All groups share one centre, and each spreads out both ways along 12 directions, with some noise.
In the rows, zero is written as 128.
Known rows, each followed by its group:
[129  68 143 131  13 162 128 203 109 172 142 156 174 171 119  53 100  96
  92 108 158 129  82] | j_209
[129 128 124 110 119 129 106 142 128 139 112 107 119 137  96 132 135 110
 148 144 134 131 126] | j_449
[103 113 120 133  80 160 158 251 109 161 133  97 139 160  99  93 114 124
 127  99 125 138  85] | j_449
[124 115 122  97  83 160 137 133 105 136 186 144 162 144  91 109 137 148
 107 148 146 116 147] | j_107
[ 96 134 123 151 143 123 142 105 150 132 136  57  98  82 186 105  55 119
 133 150 125 157 115] | j_107
[101 117 120 120  85 160  93 176 147 175 124 121 121 165 131 111 124 112
 125 149 159 114 127] | j_449
[117 134 105 122 138 155  83 180 135 130 130 138 135 121 132 138 145 107
 130 151 115 137 110] | j_963
[171 163 170 156 103 161 112 182 177 142 152  98 126 129 135  90  87 132
  95 134 110 127 115] | j_963
[ 84 127 149 142 121 143 148 115 120 142 168  95 152 139 149 102 125 162
 110 103 118 133 126] | j_209
[136 146 168 131 148 119 157  91 139 123 113 115  90 109 160 113 118 168
 143 107 120 122 151] | j_963
[ 65 131 149 134 145 159  94 150 130 152 161 131 121 158 138 159 168 154
 132 135 126 103 133] | j_449
[160 123 155 120 108 136 125  61 125 136 167 161 103 111 135 108 129 149
 128 152 133 131 136] | j_209
[ 90 115 149 111 193 125 150  93 150  85 137 146 135  97 109 177 169 156
 173 120 124 115 118] | j_449
[133 100 149 136 136 134 181  87 140 126 208 159 108 105 125 140 142 169
 153 151 145 141 117] | j_449
[ 78 110 138 168 145 133 124 219 148  78 152 128 201 130 155 140  92 123
 114 148 108 115 113] | j_107
[123 138 113 152 154  79 116 154  70  91 116 106  77 113 155 156  50 118
 145 197  81 127 156] | j_107
[ 70  91 150 134 116 131 157 155 140 117 150 126 142 125 150 111 100 159
 152 142 138 122 118] | j_995
[135 110 153 108 105 115 125  54  89 146 110 105 142 150  80 127 148 104
 123 109 154 110 157] | j_449
[186 132 114 131  92 150 152 171 133 159 118 135  95 121 145  85 106 119
 111 124 145 145 132] | j_449
[103 140 184 181 151 124  74 155 112 113 116 101 231 201 107 156 181 121
  86  87  94 102 158] | j_107
[ 77 153 110 128 125  97 178 130 173 121 123  39 146 130 115 119  70 142
 121  87 116 129  88] | j_209
[184 141 118 105  93 133 109 124 128 135 120 127 106 123  89 125 100  91
 113 151 136 119 128] | j_209
[155 167  99 140 117 177 130 208 134 159 142  90 108 110 141 110  91  99
  83 118 119 152 108] | j_995
[ 96  82 140  96 122 118 150 103 148 122 107 108 154 122  74 136 143 107
 171 120 161 123 107] | j_107
[130 119  99 132 136 151 164 141 166 146 106 118 129 121 167 120 128 117
 124 128 190 134 166] | j_963
[134 119 142 120 121  88 129  37 104 123 134 109 120 132 104 143 110 121
 136 153 135 116 151] | j_107
[128  94 114 166  94 124 140 160  91 182 113 151 136 193 143 122 155 105
 104  96 160 134 133] | j_209
[112 132 110 107  90 104  94  83 137 142 125 108 157 155  95 113 133 115
 124 125 130 132 110] | j_449
[119 109 127  94  86 161  99 144 114 128 160 157 164 126  98 107 136 115
 115 128 121 126  87] | j_963
[122 112 141 107 100 141 177 152 103 135 114 108 121 129 126  95  90 131
 119 104 147 106 149] | j_995
[ 98 162 119 108 152  90 104 121 131 105 115  93  67 115 120 161  78 144
 166 176  91 104 139] | j_963
[169 127 175 181  77 165 126 163 122 164 193 113 169 166 106  99 124 114
  65 104 116 140 102] | j_963
[ 88 154 160 190 162 126 126 172 105 104 118  82 172 144 214 104  84 151
  80 114  86 121 183] | j_107
[175  83 214 113 163 154 148 140 108  80  69 116 163  79  70 132 160  79
 179  95 134 128 124] | j_209
[115  96 161 136 157 121 169 129 104  86 118 100 167 119  91 158 119 104
 138 106 135 108 130] | j_107
[108 125 126 139 118 150 103 202 160 139  98 114 139 138 162 105 118 120
 137 139 135 135 120] | j_995
[ 71 114  85  92 131 150 149 139 121 126 143 115 159 120 130 130 119 127
 118 132 159 120 137] | j_963
[142 110 135 131 122 129 136 155 125 140 127 137  83 123 123 133 121 129
 164 154 137 137 123] | j_995
[153 124 140 113 167 141 173 102 137  69 134 138 172  80 105 147 132 113
 115 107 137 121 130] | j_449
[ 86 141  93  61  87 147 163 105 175 124 144 124 128 108 166  72  53 172
 108 145 170  89 157] | j_995
[112 106 103 112 129 139 129 164 208 140 109 129  90  85 140 129 115 110
 186 145 152 157  54] | j_107
[119 125 164 136 123 107 119 102  85 111 105 109 187 168 123 115 133 137
 105 121 124  95 199] | j_107
[108  89 154  73 137 100 158  52 172  84 100 116 122  75  97 123 108 133
 202 150 155 117 112] | j_209
[ 96 104  77  95 143 129 128 154  42 113 113 192 118 121 133 157 145 111
 129 112 122 117 117] | j_963
[106 126 130 115 103 158 133 181 126 148 130 121 140 140 129 103 129 138
 121 104 128 122 114] | j_209
[110  98 130 142 150 117 175 177 168  66 156 184 149  99 152 160  74 132
 126 147 133 100  95] | j_107
[145 159 155 111 129 147 101 114 142 168  77 108  90 131 140  92 176 150
 150  93 124 140 144] | j_209
[ 99 123 181 124 126 172 164 168 182 139 140  92 171 137  98 103 171 165
 147  74 139 128 104] | j_963
[ 52  73 181 113 130 155 118  89 138 153 129 144 146 157 131 154 169 125
 143 124 192  72 159] | j_449
[166 163 112  81 108 119 104  73 125 164  96 123  63 138  90 137 146 121
 139 131 145 108 152] | j_107
[119  79 109 101 100 139  89 118 128 122 140 171 172 119  98 126 152  87
 139 156 146 140  88] | j_963
[158 106 126 129 130 113 139 138 166  95  68  98 128  90 133 138  46  46
 126 150 161 112 126] | j_107
[ 78 152 114  70 107 162  99 166 133 166 112  93 131 163  82 117 173 148
 139 103 130 111 125] | j_449
[124 106 106 141  58 110 134 116 144 157 152 124 132 141 151  76  72 126
 111 144 141 150  97] | j_449
[103  80 123 171  98  70  91 189  50 121 113 127 120 173 109 171  68  68
 136 174  94 118  99] | j_209
[138 116 170 159 141 109 104  93 125 114 160 161  92 104 150 138 126 148
 161 165  91 145 101] | j_209
[ 96 113  93 145 125 158  73 179 133 132 131 157 158 110 204  89 128 111
 117 142 115 166  93] | j_963
[166 120 115 154  85 141 183 183 173 173 135 112 121 169 113 126 108 114
  98 118 189 122 138] | j_963
[ 82 139 118  75 153 145 151  79 177  97 195 170 136  96 115 154 155 188
 137 133 137 100 112] | j_449
[144 149 117 117 121 140 145 147 102 146 143 138  99 137 107 140 130 132
 104 103 114 117 117] | j_995
[156 128 128 128 113 137 119 148 113 135 136 104 100 118 109 132  87  97
 131 172 133 130 141] | j_995
[146 160 111 135 116 132  90 145 167 157 136 143  89 139 140 127 147 138
 130 139 115 145 105] | j_209
[135  73 194 153 118 122 187  85  76 126 176 118 130 120 100 130 121 135
 147 137 143 127 142] | j_995
[ 89 119 121 110 132 109 140 123 100 116 118 137 107 125 126 139 108 144
 144 124 116 118 117] | j_963
[175 115 137 127  89 126 161  95  76 152 208 181  98 148  60 160 147 133
 105 117 131 115 103] | j_995
[125 126 138 145 108 116 120  61 102 138 203 139 147 150 113 140 129 147
  89 136 116 121 132] | j_995
[112 160  75 120 124 137  89 154 180 127 109  89 144 112 153 115  80  91
  99 143 124 137 110] | j_995
[151  92 154 167 116 131 199 180 106 116 162 161 141 128 102 160  92  95
  88  71 130 107  61] | j_107
[143 171 112 160 138 147 132 149 155 150 142  38 120 140 146 130  82 111
  89 161 143 129 188] | j_963
[102 125 133 116 134 119 127 140 124 116 160 175 111 146 103 168 151 168
 155 143 110 101 114] | j_995
[190 139 125 121 114 134  64 169 104 157 121 178 100 176  57 180 198  98
 131 147 118 116 129] | j_995
[118 133 140 106  88 151 163 129 135 146 136 109 133 126 133  76 108 154
 111  87 133 121 121] | j_209
[119 104 175  87  81 149 160 185 137 119 145 171 120 113  76  99 122 162
 162  86 104 111  40] | j_209
[106 129 126 121 135  96  49  88 146 144  63  72 133 146 104 134 168  96
 180 152 122 147 133] | j_449
[ 97 128 135 139 111 113  90 138 143 164  93 123 106 159 161 103 147 153
 162 138 123 138 133] | j_995

New rows, each followed by its group:
[ 94 126 133 129  79 149 104 201  83 179 105  36 112 170 119  99  73  99
 126 154 139 119 162] | j_449
[100 110 116  76  96 146 190 163 113 145 124 128 105 122 104 107 113 146
 147  93 150 115 105] | j_107
[112 134 129  83  83 169 124  55 129 161 190  82 175 138  91  85 147 147
  92 134 163 125 161] | j_107
[150 144 104 122 102 158 144 130 159 124 172  97 163  99 135  82  88 125
  87 144 131 154 124] | j_449
[124 144 165 110 110 117 108  59 142 124 145 100 120 110 124  97 100 152
 140 148 107 120 132] | j_963
[115 141 107 140 150 144 150 133 161  99 184 114 148  80 171 128  59 130
  88 147 119 133 110] | j_995
[144  89 130 143  89  92 107  79 130 143 129 129 148 148 103 120 119  91
 133 146 145 142 103] | j_449
[ 90 100 179 155 145 125 148 177  98 122 106 113 120 139 151 121 130 154
 172 124 117 125 142] | j_995
[169 139 221 164 122  99 157  66 161 124 167 108  96 124 111 123 105 171
 143 124 100 119 118] | j_963
[136 167 105 158 133 108 132 129 149 160 152 140  80 150 148 148 133 160
 112 114 108 142 105] | j_209
[151 150 165 132 149 123 163 147 125 118 112 129  85 114 135 133 109 149
 136 105 113 111 140] | j_963
[141  95 198 140  80 137  97  43 153 155 176 134 148 116 131  64 150 146
 143 138 120 164  86] | j_209
[122 120 142 110 112 140 132  44 108 125 197 107 171 132 103 109 136 150
 102 158 143 122 180] | j_107
[150 130 136 171 153 107 134 108  83 148 142 103 111 159  99 178 151 111
 118 123 124 131 152] | j_963
[110 140 103 119 133 145  26 166  76  97 127 131 145  96 152 119  91  83
 108 174  65 137 105] | j_963
[131 195  76  79 152 116 109 109 134 109  78 124 121 125 113 159 126 115
  92  88 113  92 139] | j_995
[ 89 101 129 103  80 124 132 128 141 140 105 119 149 152 136  85 105 139
 135 132 159 108 144] | j_995
[ 99 100 146 135 118 113 138  98 137 121 141 103 132 118 149 109  85 134
 147 172 139 130 141] | j_995
[103 140 165 115 114 118  88 141 134 102 147 147 110 107 129 113  97 163
 153 139  62 122  72] | j_963
[149 114 129 104 100  93 150 106  87 116 147 181 113 159  68 168 115 127
 119 132 134  80 135] | j_107
[ 92 142  96  91 110 152  90 193 144 145 135 131 131 157  99 132 148 145
 143 143 121 114 115] | j_107
[ 81 103 120  86 124 140 144 170 130 132 138 169 128 146  67 160 185 152
 171  98 133 112  80] | j_963
[116  92 136 134  98 116 118 147  93 126 124 112 170 156  84 128 127 102
 135 140 133 122 127] | j_107
[134 131 117  74  91 136 127 151 129 130 116 154  88 116 115 112  85 131
 140 148 127 101 120] | j_209
[127 128 146 129 110 124 122 133 113 143  96 130 145 169 115 123 151 135
 117  91 129 106 143] | j_107
[140 142 177 103 137 186 146 175 158 121 142 113 159 117  85 119 168 148
 131  91 128 115 118] | j_963
[ 80  97 110 103  87 151 159 174 172 125 173 164 175 132 120 109 115 142
 116 109 148 113  65] | j_449
[133 127 117 121 128 104 173 149 133 116 110 148 106 115 122 121 122 147
 156  99 115 140  88] | j_449
[ 90 126 138 111 155 135 104 148 117 112 131 125 165 147  73 175 179 123
 135  97 107 106 104] | j_449
[123 143 170 112 144 120 133  86 162  99 154 112 108  99 107 136 103 162
 157 157 106 112 125] | j_963
[134  94 152 169 131 129 137 155 127 138 127  77 151 126 114 113 140 105
 160 133 131 178 111] | j_449
[157 102 124 138 105 150 169 162 160 130 140 184 107 107 177 109  85 127
 111 137 166 119 118] | j_449
[108 117 150 157  98 127 111 158 142 133 149  98 153 129 132  96  94 123
 122 127  99 149  73] | j_209
[167 124 132 116 103 133 172 114 118 146 127 156  97 124 136 110 113 134
 110  99 150 113 133] | j_107
[143 121 129 114 119 164 143 169 156 141 118 189 119 131 143 123 152 133
 121 102 163 107 123] | j_449
[ 85 106 163 153 137  84 169 108 103 131 178 116 123 162  70 180 153 167
 154 108 105 119  95] | j_963
[141 143 118 150 123 151 112 135 123 139 168  78 139 115 125 125  90  92
  90 147 123 150 120] | j_995
[147 168 112 115 137 138 114 112 112 127 156 123 125 134 105 154 127 122
  87 130 112 108 146] | j_995
[158 100 131 168  98  73 115  66 127 130 122 173 144 152 137 122 122 103
 100 109 123 143  87] | j_449
[107 149 143  96 149 218 123 186 211 140 109 120 195 128 131 101 215 146
 121  72 164 117 136] | j_107
[152 108  65 145  99  92 165 159  74 149 117 172  78 156 146 152  73  93
  94 143 157 112 140] | j_963
[144 137 112 140 126 126 106 179 178 132  96 138 104 123 152 130 116 115
 149 144 128 140 102] | j_209
[137 131 128 144 100 119 121 123  85 147 169 129  99 149 123 145  87 120
 101 152 118 111 139] | j_449
[119  96 136 146  91 129 169 182  91 142 130 103 171 165 102 116  99  97
  94  84 137 122 107] | j_209
[102 169 130 127 117 125  78 105 147 152 140 115 141 176 120 133 147 151
 101 120 110 102 140] | j_107
[128 108 139 148 117 135 112 111 150 172 136  82  98 118 125 111 143 112
 174 154 143 180 100] | j_995
[147  75 102 129  74 125 139 214  72 168  80 197 116 191 113 143 142  80
 120 111 179 104 132] | j_209
[106 136 141 113 157 103 117  85  81  88 118  73 125 105 112 148  89 106
 137 149 100 114 158] | j_963
[ 93 102 159 132 135 119 168 121 104  95 164 126 147 114 116 141  99 144
 131 115 107 112 103] | j_963
[153  98 158 105  84 115 134  56 137 124 176 159 131 122  74 121 130 132
 137 139 135 119  99] | j_963
[145  79 134 150 121  81 123 104  90 121  99 114 111 124 113 136 106  82
 171 172 132 154 128] | j_107
[ 93  97 142 118 114 141 134 110 116 100 179 103 233 137  67 144 116  92
  84 111 137 103 107] | j_449
[158 137 122  95 146 164 140 135 123 140 158 139  85 101  79 159 167 127
 150 137 134 133 122] | j_107
[107 122 149 122 160 111 147 101 121 113 105 137 100 121 133 155 142 148
 162 116 133 105 142] | j_449
[157 108 111 115 123 165 148 175 118 127 124 182 116 123 136 141 131 109
 112 140 172 105 154] | j_209
[184 115 153 124 114 165 198 171  67 127 129 103 116 115  98 122  86  92
 102 126 161 107 178] | j_449
[118 125 100 161 118 160 114 158 144 144 150  96 166 123 186  92  94 101
  85 152 147 152 138] | j_963
[171 202  49 112 108 167  81 206 180 174  91 148  97 136 150 113 129  96
  71  90 121 140  88] | j_995
[118 107 163 150 152 138 142 145 114  90 159 130 178 123 121 155 128 125
 119 139 124 111 144] | j_995
[124 111 128 140 155 123 138 153 146  88 146 192 119 106 156 174  96 120
 131 153 130  98 109] | j_449
[139  90 174 145 142 120 177 125 109 115  88 109 105 101 151 111 106 123
 166 129 151 128 157] | j_995
[142  96 152 157 110 131 117 160 105 132 162 138 146 150  88 153 137  97
 131 146 125 135 100] | j_995
[148 150 119  96 151 146 153  86 154  91 163 148 137  84 120 142 119 140
 108 140 139 106 143] | j_449
[115 132 160 163 130 169 123 124 113 141 176  84 179 130 147 100 142 130
  89 114 121 146 141] | j_209
[132 122 149 135 131 182 145 247  86 158 132 122 112 150  77 153 173 120
 140 101 121 124 123] | j_449
[129 155 112 129 148 126 106 129 109 135  82 101  94 118 163 125 113 117
 130 138 120 131 165] | j_963
[ 48 103 132 118 122 105  97 162 127 143 109 109 109 162 111 154 125 128
 182 152 122 108 103] | j_449
[136 137 149 151 146 119 110 169 119 127  63 106 128 146 133 136 139 102
 135  99 117 119 136] | j_107
[112 136 103 144 128  93 101  97  82 158 123  83 103 168 108 160 123 109
 128 153 120 128 153] | j_963
[130 152 151 133 183 161 141 117 137 111 146 166 124 107 152 159 171 160
 114  96 121 105 147] | j_449
[124 144  90 116 100 165 187 208 110 156 136 117 152 167  97 131 125 122
  69  62 160 105 135] | j_209
[120 111  87 120 139 147  70 163  92 135  91 157 139 126 141 135 170  80
 135 136 127 151 119] | j_963
[127 139 144 168 139 125  77 155 143 145 118 108 141 156 117 153 153  99
 123 116 109 139 102] | j_107
